The first 5 rows are patterns. Each new row is the sum of 2 different patterns, raised or lowered, with some noise. Before adding, each is slid sideways (what falls off one end comes back at the other) and multiplied by a number that may be negative. Names go in the order of the patterns.
Some rows, each with the names of its patterns after it:
[  5.9   4.0   9.2  -9.4  17.5  16.4   7.6   7.5   2.1  -3.2  11.6  -8.1
 -10.1 -15.4  34.5   9.1   5.6 -12.1  -8.2   3.9   5.3  38.9  17.2  -5.5
  -1.3 -11.0 -20.1  14.1  14.5   7.2  -3.7   1.8 -25.5   9.0   3.2 -14.2
 -22.7 -12.2 -11.4] => Z
[ 27.4   2.7   6.8   5.7 -14.0 -29.1  -9.6  15.3   9.9   0.8   1.7   8.9
 -19.2  -2.0  -0.1  10.9  17.2  -7.2 -19.2  16.3  25.2  -2.7  21.2  10.6
  13.3  10.6  -6.3 -18.3 -10.4  -5.1  17.6  15.9  -9.0 -12.8 -11.1 -14.9
 -17.9  -8.9 -16.4] => B
[-20.9 -15.5  17.8 -12.5  -0.7  16.8   3.7  21.8  -7.6 -14.5   5.0   6.9
 -23.6   4.9 -15.3   9.8  21.5   2.6 -12.8   7.3 -22.6 -22.5  19.0  13.2
   5.5 -16.8  13.6   3.3 -16.0  26.7   3.2 -14.5 -12.3  -4.5   0.8  11.3
   8.7  -6.2  -7.9] => Y
[ 19.9  13.6  13.6  -1.2  -0.8   4.9  -3.1 -19.9  22.5 -18.8   1.4  -1.0
   6.6  -7.2  -6.4 -16.1  -0.6   7.9  -1.0  22.4 -21.5  30.6  -8.4  -6.7
 -11.2   9.7  15.7  -0.3  -6.0  18.9   8.4  -7.3  -2.6   1.9  -8.1  35.4
 -29.1 -17.6 -32.2] => E
[-28.7  -0.5  -7.6  25.6  -8.4 -22.9 -17.4  -2.9 -15.2  -7.0  17.8  -3.8
  13.7   1.3   9.8  -5.7  -8.3   4.1  19.9 -12.5  -0.4 -11.0 -16.4 -24.0
   1.3  28.6   2.2  12.5  -0.5   5.4  -2.6  16.3   7.1 -14.7 -18.3   2.3
 -13.8  12.3  -2.6] => D

New rows. What belongs after each?
[23.0 16.1 22.5 65.8 -4.0  6.9 -8.9 37.9 41.0 28.7 12.4  8.7 45.9 22.4
  4.6 34.6 -4.1 23.0 21.6 50.9 22.9  9.8  3.8 11.5 15.0 27.1 50.8  3.4
 47.9 12.0 -4.6 14.3 30.9 26.9  4.3  5.8 31.2 32.4 15.6] => Z E
[ -9.3  -1.9  -8.1 -24.7 -15.4 -16.5 -13.0   9.3   1.9   1.2 -32.8  14.8
  -6.9 -20.6 -19.6   7.2  -9.1 -11.3  -6.3  13.4   0.9 -14.9 -16.0 -10.3
 -12.8  25.2 -22.3 -15.2 -45.3  15.2   2.4  -4.5 -11.6 -20.2  -2.2  -4.0
 -27.3   6.1 -12.5] => Y E
[ -0.8 -18.5   2.0 -41.7   8.8  18.8 -10.9 -34.1 -12.2 -23.5  -9.8 -30.2
 -19.3   6.5  13.8   4.1   7.7 -44.6   2.9  17.2  30.9  -7.0  -0.2   3.6
   5.1  12.4 -32.5  -3.6   3.6 -25.9  22.9  22.2   5.9 -22.2  -7.7   0.7
   6.2 -10.4   8.1] => B E
[-14.4   6.9 -19.0   1.8  -9.1   4.7 -14.4 -10.2  -7.2 -44.0  -8.1 -39.8
 -15.7   0.6  -5.6 -43.0 -27.8 -18.7  10.2 -36.6 -37.4 -19.6 -14.3 -24.9
 -11.2 -32.6   9.9  10.7  15.5 -24.5 -30.0 -31.8  -9.7   0.8 -28.4 -10.5
  -3.7 -45.4 -13.3] => E D
[-13.5  27.6   3.1  -9.2 -29.8   1.6  -0.1  -4.3 -11.5  10.6  -9.1 -13.4
   2.8   7.9 -11.3  29.7 -32.4 -15.7 -10.7   9.8  10.2 -10.3  -0.3   9.2
   9.1  -5.8 -10.2  16.1 -29.5  -0.8 -13.5  -0.5 -15.8  -5.3 -10.0  -8.1
  -9.7   2.4  11.1] => E D
[  5.1 -19.0  36.6  44.9  33.9 -19.2 -11.1  -2.4   5.4  -1.9  23.4  10.1
  18.1 -17.6   0.4  12.5  25.4 -13.6 -14.5  12.6  -5.7  -2.4 -11.8  -3.5
   0.2  36.8  -2.5  15.8  -6.5  -2.6  10.2   9.5  17.3  24.4  13.4  10.0
  26.6 -19.6   2.5] => B E
[-29.7 -26.7 -17.6  -9.0   8.1 -11.0 -18.3 -12.2 -27.9 -13.4  -6.9   0.0
  -3.1 -20.9 -35.2  -8.1  14.6 -19.3   2.6   3.3  -0.8   5.5 -19.8 -32.3
 -16.6 -12.1 -11.0   2.7 -26.5 -15.7 -10.4 -23.0 -31.1 -14.6 -34.8  -2.4
  -0.7  -0.8  -5.3] => B Y
[52.3 10.6 25.1 20.4 29.0 52.3 26.1 11.7 34.2 29.9 -8.1 26.9  1.0 29.1
 33.5 26.0 15.7 24.0 -9.1 10.1 37.2 38.4 35.8 21.0 31.0  7.3  7.8 36.7
 24.4  5.6 12.6  7.9 18.5 39.4 39.0 14.8 22.3 -2.6 10.7] => Y D
[  2.0  -0.3   8.7   8.1 -10.4  18.6  13.3  -8.0  43.9  42.6  29.3 -35.8
  -5.7 -14.8   9.0   3.5   5.7  -8.1  14.8   5.0  39.8   3.5  21.6  -9.3
  14.8  41.0  20.0  14.1 -24.7  16.7  13.3  40.5 -12.9  28.8  18.8  -2.5
   4.5 -17.9   6.4] => E D
[  5.2  -4.3  -4.9  10.3  34.6 -17.4 -11.3   9.3 -11.7   1.1  37.8   4.7
   4.8  16.6  16.7   8.5  19.0   4.9  15.8   8.8  -0.4  -3.0 -10.3 -14.5
  -5.1 -12.2  12.6   5.0   8.4   7.7  35.2 -29.4   7.4  -6.6  -0.9  10.0
   9.9  -6.7 -14.1] => Z Y
[ 12.9  -3.1 -36.0   2.6  11.6  -1.5  14.2   1.4   3.3 -16.0 -17.2 -17.0
 -12.0  -3.3  17.1  -0.1 -18.6 -17.0 -11.3 -16.7  -6.1 -15.5 -17.8  21.5
   7.0   5.8   4.2 -18.6 -29.0 -15.4  11.2  -6.1 -11.8  -7.6  -0.6 -19.8
  -4.5 -11.3   7.5] => Z B
[ -1.3  25.8  18.9  11.8  12.3  -6.7  -1.0  23.8  17.1  28.8  34.7  40.0
  -1.3  22.4 -14.9  19.2  12.7   5.4  23.4  13.1  10.8   2.9   5.6  21.6
  26.0  -2.8  22.0  11.2  17.3   1.5  14.6  13.5  29.3   8.6   5.8  23.8
   3.3   0.6  -0.8] => Z B
[-13.6  -7.1  -5.4 -19.6 -12.8  -1.3  -9.2  21.4 -35.9 -27.4 -28.6 -33.6
 -21.4  16.0  -3.5 -31.0 -33.8 -22.1 -41.4 -23.4  -1.0 -29.4 -36.8 -41.1
 -47.1 -11.2  -0.1 -31.5 -53.1  -8.5 -30.9 -27.2 -29.4 -29.5 -17.9   3.7
 -17.5 -23.5 -49.5] => Z B
[ -2.6  28.0  14.3   8.0 -34.8   6.5  13.0  -4.5  35.2  23.5 -14.4 -13.2
  -1.4  11.0  14.8  31.5  -4.2  -2.2  -1.1  10.6  29.8   4.3   2.3  17.7
   4.0  30.4 -10.6 -16.8   5.5   7.2 -14.6  13.6 -13.7  19.9  31.3  20.4
 -27.4   6.4 -15.0] => Z Y
[  0.9  20.0  27.0  26.2   9.9  -0.3   1.5   2.3   0.6  40.5  36.4  -1.6
   3.6  12.8  12.7   0.9   8.8  31.9   3.9   5.6   9.7  33.2  32.5   8.6
  19.0  13.3  26.1  25.4  24.1  11.6  -7.9  19.5  25.3   9.6   3.8 -12.4
  10.4  13.1  -3.5] => B Y
